There are 4 nested groupings, the coarsest first. Each group lies inside one group of the grouping before and may be the whole of it. The rows also spread widely along 16 directions, which tell nothing about the answers.
In the rows, zero is written as 128.
Some rows, each with its group in each grouping after it:
[111 139 126  95  98 129 141 136 181  58 134 153 171 124 112 164 190 155
 201 101 113 120 124  97 122 111 169 113 119  70 133 140 142 121 137 159
 121]
miza bubi lesog Tazuz
[111 147 117 112  80 134 115  76 121 126 142 103 153 157 121 129 158 127
 158 113  72 184 150  97 126 125  97  89 126 196 103 151  84 119 110 119
 168]
Pozel lezar Peza tepop
[124 146 147 154 153 119 120  99 125  89 144 158 174 142 157 159 161 122
 141 163 152 135  34 140 111 107 174 109 142 121 147 162 165 130  67  91
 106]
miza bubi lesog bogit
[140 134 167 124 109 118 130 145  67 117 118 123 143 128 128 168 164 130
 147  92 121 105  77 108  48 124 160 134 118  85 150 132 137 101  88 113
 132]
Pozel lezar Peza Bado
[128 116 106 104  80 114 176 144 221  89 183 142 145 112  68 188 146 177
 108 147 160 126 127 149 113  88 109 219 161  81 125 187 138 121  90 158
 127]
miza bubi febeg Zibon
[118 160 160 177 102 129 124 159 102  74 138 180 127 145 100 160 168 167
 117 138 127 122  42 176  29 132  64 147 117 115 126 171 143  41 122 136
 142]
miza gize pifu zepep
[109 129 141 140 124 148 163 109 147  76 155 166 167 141 160 164 153 112
 195 146 129 134 117  91 150 143 153  83 122 134 148 120  89 144  82  86
 113]
Pozel Kap dem fuson
[164  99 198 139 103 116 115 103 132 112 122 132 113 122  99 119 131 143
 112 123 142 128 147 122 126 149 134 108 113 105 141 107 132 134 188 117
 153]
miza gize tete zom
[115 159 113 185 163 110 185  84 130 126 164 123 197  83 154 143 135 129
 135  69 123 119 178  48 147 122 108 161 117 121 127 155 155 176  96  93
 155]
Pozel Kap bovi Gitav
[ 72 165  88 116 137 121 140 191 141 158 173 126 138  97 140 165 160  86
 106 100 139 127 128 165 145  87 136 117 163 114 129 130 132 177  59  87
 101]
miza gize Buku Lukol
[116 164 101 140 109 144 148 152 148 182 126 133 122 173 108 146 156 151
 117 151 210 179 133 147  48  74  61  95 135 149  73 178 104  90 124 160
 132]
Pozel Kap dem Sube
[112 147 162  82 135 111 183 140  84 174 140  92 102 130 142 146  78  99
 121  71 119 104 142  91 121 167 167 140 137 126 163 111 109 187 110  98
 160]
miza bubi febeg gifir
[119 113  99 114  94 156 200 126 127 179 213 147 169 114 132 192 134 135
 104 125 140 127 127 115 129 118  48 173 157  75 127 122 110 160  72  68
 139]
Pozel Kap bovi Zison
[ 70 183 138 141 153 137 135 120  89 163 123 119  91 192 149 131 102  88
 101 129 144 139  83 131  96 148 147  67 118 161 138 143 120 146 118 119
 146]
miza Kufur ton lam
[161 121 141  68 115  89 105 148 105 173  91  90 105 115 111 121 131 132
 162 144 149 175 120 165 100  93 153 114 168 176 147 121 118 133 108 112
 131]
miza gize Buku lelal
[ 91 131 106 178 146 126 103 128 117 130 140 132 127 135 143 127 147 107
 125 210 168 167  46 186 119  77 107  91 170 190 158 129 143 122  73  59
  92]
Pozel lezar tusig kozep
[120 136 108 173 151  82 182  95 124 113 127  85 171  84 118 130 121 159
 168  91 123 116 159  45 111 104 118 209 129 148 170 150 172 140 111 123
 146]
Pozel lezar tusig tuz
[152 108  98  90  99  91 126 166 132 174  90  83  79  72  73 120  96 146
 130 115  92 141 204 164 130 137  90 191 114 153 160 107 100 129 132 151
 165]
miza Kufur rin bama
[118 143 129 172 105 112 137 199 157 109 130 136  74  96  73 137 131 152
  79 118 151 115 158 179  81 120  72 166 108 117 120 146 118  84 140 158
 143]
Pozel Kap Miru Nufit
[173 160 138 155 160  98 140 118 110 175 107 118 135 131 136 103 100 187
 148 109 150 145 169  97  91 145  78 132  79 161 105 133 146  65 190 189
 141]
miza Kufur rin Novat
[108 137  78 135 130 148 162 144 138 152 117 172 171 126 131 186 164 140
 151 153 169 118  69 147  83 102  97 153 127  46 152 139 153 140  79 114
 119]
miza gize pifu zepep
[139 161 134 139 107 126 128 154 145  84  66 163 148 122 110 157 205 138
 200 114 162 163 154 126  53 102 133  84 102 134  95 183  82  99  94 147
 142]
Pozel Kap bovi Gitav
[102 114 114 122 132 140 125 104 152 133  83 140 100 151 124 140 115  89
 140 204 161 150  84 169 147 130 165  92 134 131 183 118 110 188  95  87
 133]
miza bubi lesog Tazuz
[ 78 183  70  89 163 125 161 145 144 153 105 141 140 111 160 132 127 126
 175  90 139 125 116 131 125 115 146 105 128  90 122 130 150 187 112 130
 154]
Pozel lezar tusig kozep
[149 113 185 186 133  96 130 124  85  89 118 128 145  60 116 125 162 137
 141  92 142 116 127 106  86 107 118 134 137 125 155 120 164 136 140  56
 142]
Pozel lezar Peza tepop
[ 59 178  76 149 123 111 163 137 115 106 166  96 137 138 115 150 111 151
 133  94  49 104  86 105  95 131  97 208 118 140 164 160 158  93  87 167
 158]
Pozel Kap dem fuson
[162 129 158 128 122 107  91 126  93 122 125 144 145  84 128 123 159 141
 127 117 100 146  99 172 112 128  98 118 134 131 124 127 146 121 125  82
 153]
miza bubi lesog Tazuz
[203  70 137 126 129  92 126 136 146 144 113 119 141  49 114 146 129 140
 123 147 167 118 158 147 145 105 158 179 127  77 165 101 141 157  84  98
 118]
Pozel Kap bovi Zison
[163 116 173 165 116 107 161 101  98 129 155 107 162 136 119 156 140 156
 149 121 148 139 153  52  87 124 110 151 122 164 144 143 120  85 121 122
 112]
miza Kufur ton lam
[104 121 126 113 105 168 124 119  95 182 128 127  93 176 137 144 105  98
  98 148 110 118  86 142 126 166 127  85  94  78 161  77 104 143 127 114
 151]
Pozel Kap bovi Zison
[ 48 190  78 148 122 120 113 179  86 166 157  77 129 125 120 148 155 102
  80  62  52 109 111 135  97 111  97 153 118 132 140 144 154 110  87 141
 136]
miza bubi febeg gifir
[209 112 184  59 114  93 106 130 122 120 147 150 155  95 142 147 134 160
 138 111 117 127  99 166 131 145 174 140 137  81 118 118 139 125 104 120
 137]
miza gize tete zom
[120 155 142 184 171 100 117 127  79 177 191  78 125 138 170 115  76 110
  58 114  88 105 120 113 165 163 128 141 102 174 154 100 156 101 111 124
 106]
miza bubi febeg Zibon
[ 94 140 131 178 161 131 154 121 161 123 174 134 121 139 148 132 102 113
  92 142 171 107 123 113 167 129 152 106 116 106 148 109 153 151 134 118
 108]
Pozel Kap bovi Zison
[133 169 106 143 133 116 123 189 152 159 154 137 124 121 139 133 137 139
 114 122 135 149 185 161 142 131  80 107 100 164  84 130  94  80 120 164
  98]
miza bubi lesog Tazuz
[ 99 153 106 196 132 127 140 134 152 120 226 136 142 137 154 137 115 129
  91 157 115 144 144 139 179 135  57 128 123 203 111 127 103  81  89 111
  89]
Pozel lezar Peza tepop
[131 157 141 151 174 123 148  91 110 190 108 115 150 148 172 129 109  95
 121  99 162 129 169  73 147 155 168  82  90 120 131 118 126 186 124 118
 137]
miza gize tete zom
[176 114 126  97 118 113 151 119 113 141  84 114 156 144 137 158 128 158
 217 139 127 135 125  82  85 137 164 148  95 122 160 122 101  94  83 165
 126]
Pozel Kap dem Sube
[146 134 142  91 105 103 154 154 125 142 160  90 117 118 131 150 111 113
 141  98 106 144 198 104 149 144 155 138 128 180 129 123  58 130  66 127
 130]
Pozel Kap bovi Zison
[ 63 173 101  87 112 136 121 221 152 138 121 129  71 136 109 129 155 115
 140 117 160 145 118 189  95  82 138  58 150 124 112 118 115 125 142 147
 117]
Pozel Kap bovi Zison
[177 124 146 151 111 120  96 128 135 115  66 157  95 117 107 117 130 143
 132 165 134 160 148 188  99 158  93 109  82 157 114 143  75  99 122 136
 171]
Pozel Kap dem fuson
[126  92 111 156  78 145 136  84 180  47 143 162 191 105 101 162 198 152
 201 162 105 154 135  98 145 104  96 129 125 121 151 136 110 117 103  95
 130]
Pozel Kap bovi Zison

New rows, each followed by its group in each grouping:
[143 126 136  96 118 121  90 139  73 180  72 109 119 123 129 129 150 106
 147 126 119 148 100 157  92 122 146  90 125 123 154 102 121 143 110 100
 145]
miza gize pifu zepep
[ 68 148 103 176 114 135 160 163 103 165 111 132  68 125  83 121 101 131
 105 148 137 147 127 175  84 134   4 149 140 174 162 122 113 129 162  94
 168]
miza gize tete zom
[140 114 121 148 154  98 136 143 158 112 138 113 150  88 139 141 133 130
 152 133 150 107 141 110 155 103 183 145 122 106 167 106 155 140  95 126
  90]
Pozel Kap dem fuson
[162 106 157 137 100 102 118  95 106 105 188 113 159 125 135 141 129 136
 145 167  79 170 115 130 157 141 101 151 155 229 154 130  92  90  63  77
 117]
miza gize pifu zepep
[102 161  84 123 131 157 131 119 133 170  97 150 129 165 142 145 132 122
 132 143 140 140  99 145 104 133 114  90  90  84 119 135 119 138 112 149
 156]
Pozel Kap bovi Gitav
[146  70 150  88  63 107 118 174 176 124 131  81  59 116  51 142 110 137
  97 154 131 116 171 159 141 124 154 170 131 113 178  93 102 115 148 160
 116]
miza bubi febeg gifir
[128 150 100  75 146 108 155 138 116 133 106 143 145  83 144 130 116 162
 195 101 109 124  89 144 108 123 126 153 140  89 147 118 162 153 119 119
 168]
Pozel Kap bovi Gitav
[126 126  88 155 141 136 120 145 133 150 122 157 145 107 139 132 145 149
 150 171 150 139  89 172 118 103  74 116 123 107 140 104 150 112 122 108
 114]
Pozel Kap dem fuson
[148 128 129 163 125 113 163 138 161  96 123 164 144  99 114 180 137 128
 122 149 154 124 144 147 119 141 120 182 111 116 144 170  98 139  52 112
 131]
miza bubi lesog Tazuz
[ 79 124 104 138 147 115 196 124 157 130 206 104 134 116 134 142  86 136
 128 140 152 110 113  94 170  99 130 171 173 123 182 103 172 164 120  99
 106]
Pozel Kap bovi Gitav
[153 109 140 102  90 111  98 152 140  78 108 163 111  65 103 136 151 124
 154 146  77 156 139 211 152 152 101 127 133 158 142 123  76 140  91  74
 159]
miza bubi lesog Tazuz
[153 106 134 122  98 120 147 112 151  94 172 118 165 158 136 196 121 129
 144 156  79 107 122  91 157 173 177 188  89 123 173 136  84  85  29 161
  94]
miza bubi febeg gifir
[171 136 126 125 125  83  78 121 103 154 120  65 153 113 128 142 135 122
  97  91  56 116 148 117 131 143 178 176  80 130 143 142 135  99  61 172
 133]
miza bubi febeg gifir
[109 126  99 174 103 151 100  90 155 140 117 107 155 157 115 144 185 100
 125 155 139 168 155 101 129  92 123  74 101 146 122 144 101 129  96 124
 122]
Pozel Kap Miru Nufit
[ 86 137 124 157 109 162 110  68 109 136 108 134 134 187 127 137 163 103
 122 169 146 162  60 126  87 111 116  60 125 131 136 148 126 144 115  89
 156]
Pozel lezar tusig kozep
[ 97 148 120 115 127 150 111  83 129 167  95 133 103 188 133 137 108  86
  89 161 135 146  78 163 129 156 160  81 108 107 145 137 115 186 104 119
 171]
miza gize tete zom
[104 144 103 179 109 151  90 120 134 115 128 141 174 156 130 157 199 119
 140 138 100 135 112 115 118 120 115  88  79 110 131 133 126  83 105 147
 104]
miza gize pifu zepep
[147 172 132 160 134 136 121 134 133 119  83 165 158 118 147 140 177 130
 158  70 123 128 191  99 102 157 126  73  41  90  80 144  94 111 128 163
 157]
Pozel Kap bovi Zison
[170 151 131 122 138 134 115  91 134 156 115 164 161 149 168 149 127 122
 116 129 119 138 135 139 147 182 140 100  66  99  99 140  96 137  85 145
 154]
miza gize pifu zepep
[124 139 130 119 147  91 120  84 146 118 150 101 142 115 137  91 114 141
 161 157 126 187 119 135 166  97 125 106 182 234 135 141 148 146 132  89
 134]
miza bubi febeg Zibon
[113 174 153 167 128 108 137 120 110  89 163 149 166 112 139 165 170 100
 113  97 109 147 119 135 108 131 119 131 140 174 111 194 104 142  36  72
 150]
miza gize Buku Lukol
[102 122  89 166 117 141 111 111 125 102  48 147 125 126 105 176 154  94
 123 163 113 106  68 164  84 138 157 156  77  61 189 152 123 155  40 115
 160]
Pozel lezar Peza Bado
[166 137 125  98 105 139 128 134  82 176  93 153 167 104 152 161 179 122
 169  96 122 153 150 127  84 137  96  94 103 105  96 129  73 141  73  88
 160]
Pozel lezar tusig kozep
[157 177 150 114 127 119  93 168 103 177  97 143 102 145 132 137 142 122
  77 115 152 150 113 199  62 138 121  89 102 129  72 170 100 101  99 149
 155]
miza bubi febeg Zibon
[169 140 188 161 111  96 136 142 125 113 155 106 139 125 117 141 156 146
 116  86 160 135 190  80  90 114 138 121 112 160  93 154 106  78 122 146
 112]
Pozel lezar Peza tepop
[150 104 127 122 106 105  80 133 154 108 110 113 140 116 100 138 178 135
 152 178 143 166 105 165 122  74 157 116 148 151 149 138 137 107  96 122
  96]
miza bubi lesog Tazuz
[102 127 148 105 108 133 129 100 103 137 176 109 119 140 131 130 115 118
 100 112 100 123  86 125 138 134 134 110 148 112 146 103 147 155 136  87
 154]
Pozel lezar Peza Bado
[ 71 168  86 154 126 122 141 110 115 176 116  72 126 172  98 151 131 112
  84 118 131 133 104 103  75  95 128 161 123 129 154 180 159 140  96 156
 151]
miza bubi lesog Tazuz
[118 160 114 165 110 147 154 131 119 128 182 140 178 195 146 187 158 156
 138 139 126 124  80  88  68 125 100 141  92 115 115 162 118  35  71 180
  99]
Pozel Kap dem Sube
[ 72 172  94 154 133 132 125  92 172  78 165 134 166 141 148 139 160 102
 144 126  95 157 129 113 171 117 147  88 123 170 116 166 115 148  70 117
 137]
Pozel Kap bovi Zison
[173 116 156 135 123  91  87 131 117 116 165 111 136  90 140 114 119 140
 118 129  63 136 146 153 178 158 119 138 113 179 138 100 120  89 114 115
 119]
miza bubi febeg Zibon
[195 121 178 118 123  66 115 148  85 157  98  78  84  86  95 130  96 132
  67  95 136 118 146 156  75 133 166 195 119 128 143 150 127 127  82 134
 173]
Pozel Kap bovi Zison
[100 146 102 119 134 125 137 144 113 142 124 144  85 108 127 116  84 133
 118 146 102 133  86 197 127 151  78 142 132 135 154 109 129 143 121 100
 175]
Pozel Kap bovi Zison
[122 149  93 198 146 102 137 134 171 101  94 148 118  80  95 106 129 168
 134 151 156 150 153 168 104 107  50 160 114 160 125 164 145 114 144 136
 161]
Pozel Kap dem fuson
[124 135 136 160 130 125 156 185 115 158 162 148 123  82 123 149 154 126
  98 128 198 140 128 168  86  81  61 122 169 127 112 129 128 136 105  58
 116]
Pozel Kap Miru Nufit
[137 135  78  68 117 118 121  81 162 171 116  93 152 136 120 110 124 170
 163 117 111 158 136 107 140  99 135 126 120 102 118 124 164 139 161 181
 166]
Pozel Kap bovi Zison
[159 123 167 118 102 112 166  73 183  84 169 134 150 143 107 165 130 147
 107 137 170 146 129 105 115 118 165 158 145 122 108 197 113 148  77 129
 159]
Pozel Kap Miru Nufit
[176 145  66 119 142 109 150 202 134 202 112 138 137  80 143 165 110 155
 123 110 132 107 181 162 118 145  91 196  67  72 115 116 103  94  61 184
 119]
Pozel Kap bovi Zison
[ 84 141 110  62 114 164 179 170 117 177 184 167 138 130 155 195 138  99
 127 115 142 116  83 157 126 130 117 107 160  56 136 105 107 185  75  69
 122]
miza Kufur rin Novat
[130 152 114 106 112 118 127 128 174  96 128 170 137  80 116 141 158 134
 120 112 134 154 141 189 128 115 107 124 141 114  82 175 113 172  89  98
 177]
Pozel lezar Peza Bado
[124 128 130 118  93 128 134 157 104 114 151 133 104 150 121 183 113 114
 106 161  87 118  65 179  97 161 133 175 118 131 165 144  77  96  18 121
 139]
Pozel Kap dem fuson
[141 167 135 162 179 104 153  89 151 151 137 112 140 160 164 105  84 157
 118 113 173 120 157  71 138 144 155 115  81 132 105 136 159 115 161 188
 128]
Pozel lezar tusig tuz
[109 159  81 176 141 150 111 107 152 143 135 177 181 120 144 152 176 126
 100 150 136 146  93 170 124 111  69 108 109  95 100 164 149 139  89 103
 138]
miza bubi febeg Zibon
[102 138 137  93 130  82 142 121 104 115 170  91 124  74 113 107 111 154
 120  80  97 119  79 140 117  94 125 177 194 127 155 127 205 167 142  81
 174]
Pozel lezar tusig tuz
[117 129 106 162 124 129 127  74 163 132 100 117 166 110 101 112 164 152
 150 109 130 145 173  77 132 103  93 111 104 109 129 134 167 152 196 134
 159]
miza bubi febeg Zibon
[163 142 157 192 131 104 122 115 113 123  68 116 130 139 117 136 146 116
 145 138 145 159 189  98  92 148 131 115  74 200 132 167  72  97  93 140
 135]
miza bubi lesog Tazuz
[104 138 132  74 114 105 141 185 138  96 158 140 109 106 115 141 120 157
 162 121 108 116  75 177 123 122 138 151 166 110 160 105 153 117 131 130
 121]
miza gize tete zom
[ 61 173  97 191 165 130  97 127  98 126 160 110 161 128 172 107 165 101
 149 117  94 143  96 111 151  95 120  57 126 176 142 103 167 112 121  94
  98]
Pozel Kap bovi Zison
[154 133  93 124  99 108  94 157 146 127 116 133 156  58 111 135 178 139
 150 100  65 157 205 162 155 129  71 139 100 147 106 129  93 115 101 125
 143]
miza bubi lesog Tazuz
[119 101 114 150  85 145 120  96 132 167 108  76 117 203  99 151 142 114
 126 184 158 156 136  85 100 106 140 106 103 152 158 126  90  97 106 156
 106]
Pozel lezar tusig tuz
[130 136 145 164 148 111 166 145 150 138 161 140 114 144 121 139 104 160
 107 177 214 133  97 144 102 102 104 146 151 142 140 141 158 100 144 130
  96]
miza bubi lesog bogit
[152 150 152 123  99 162 151 124 160 131 169 206 128 152 139 160 132 144
  86 134 159 145 138 168 119 171  69  90  96  87  56 153  70 118 119 129
 167]
Pozel Kap bovi Zison
[ 91 156  73  74  60 129  95 142 149 112 116 118 134 126  85 150 187 124
 159 118  51 183 132 178 113 106  94 125 142 170 114 171  81 122  73 139
 170]
miza gize pifu zepep
[ 99 149 138  80  88 138 148 197 120 119 197 162  99 128 122 171 124 133
 101 116  92 108  75 194 118 154  96 142 147  93 130 115 108 109 104 113
 133]
miza bubi lesog bogit
[143 128 184 137  91 111 136 121 128  92 129 103 114 159  99 155 151 114
 131 134 156 159 142 106  75 113 170 113 137 187 127 179  71 112  72 123
 139]
Pozel Kap dem Sube
[ 84 159 145 164 135 112 136 153 164  76 167 120 123  97 119 113 148 128
 127  72 126 112 177  97 154 111 145  94 121 125 123 118 152 133 176 136
 124]
Pozel Kap bovi Gitav
[142 162 124  97 155  93 158 117 157 112 170 141 164 105 155 155 107 153
 132  89 112 110 129 119 152 148 166 170 118  98 117 157 151 146  86 153
 140]
miza Kufur ton lam
[111 144  98 130  83 140  96 153 122 136 111 111 151 156 117 180 197  91
 145 126  90 149 144 125 105 121 146 105  92 141 134 149  67  99  39 147
 110]
miza gize pifu zepep
[ 95 196 118 138 145 130 181 149 128 144 108 165  93 129 135 126  92 139
 118  85 143 124 150 146  88 171  71 121  93 123  94 152 104 145 147 141
 193]
Pozel lezar Peza tepop
[118 167 143 148 146 117 125 128 119 134 172 121 119 138 167 124 109  94
 102 122 112 154 150 138 162 155 132  84 119 205 105 135  80 130  74 102
 132]
Pozel Kap Miru Nufit
[141 131 110 155 143 124 105  77 120 181 104  95 145 182 141 132 127 122
 133 181 157 169 119 105 118 113 143  96 102 173 142 141 125 107 101 149
 105]
miza Kufur ton lam
[104 125  86 155 136 127 136 141 160 171  75 129  88 108  87 131 120 120
 104 166 193 146 150 173 108 100  91 131 125 118 153 136 132 172 138 118
 144]
miza Kufur ton lam
[118 127 162  70  73 131 151 102 177  80 194 122 143 178 123 181 140 110
 142 116  95 131 141  86 170 155 207 114 128 124 133 144  73 142  76 145
 126]
miza gize Buku Lukol
[ 85 165 123 118 117 123 162 208  84 167 186 121 113 110 127 183 135  99
  71  85 116 101 100 164  90 122 104 168 155 105 140 138 122 140  55  88
 125]
miza bubi lesog bogit
[ 97 165  72  94 144 138 137 125 153 148 106 163 116 106 138 119 102 142
 126 109 102 118 102 180 143 151 103 126 100  54 123 117 156 177 145 141
 196]
Pozel Kap bovi Zison
[129 174 158  89 142 123 114 154  67 192  98 111 122 127 161 113 146 104
 147  56 121 142 149 116  98 139 147  40 114 133 101 105 116 150 155 111
 152]
miza bubi febeg Zibon
[128 166 132 197 129 146 108 147 105 119 112 187 153 131 143 176 187 105
 107 126 131 133 121 160  80 153  88  92  68 116  99 168  87  95  62 113
 128]
miza Kufur ton lam
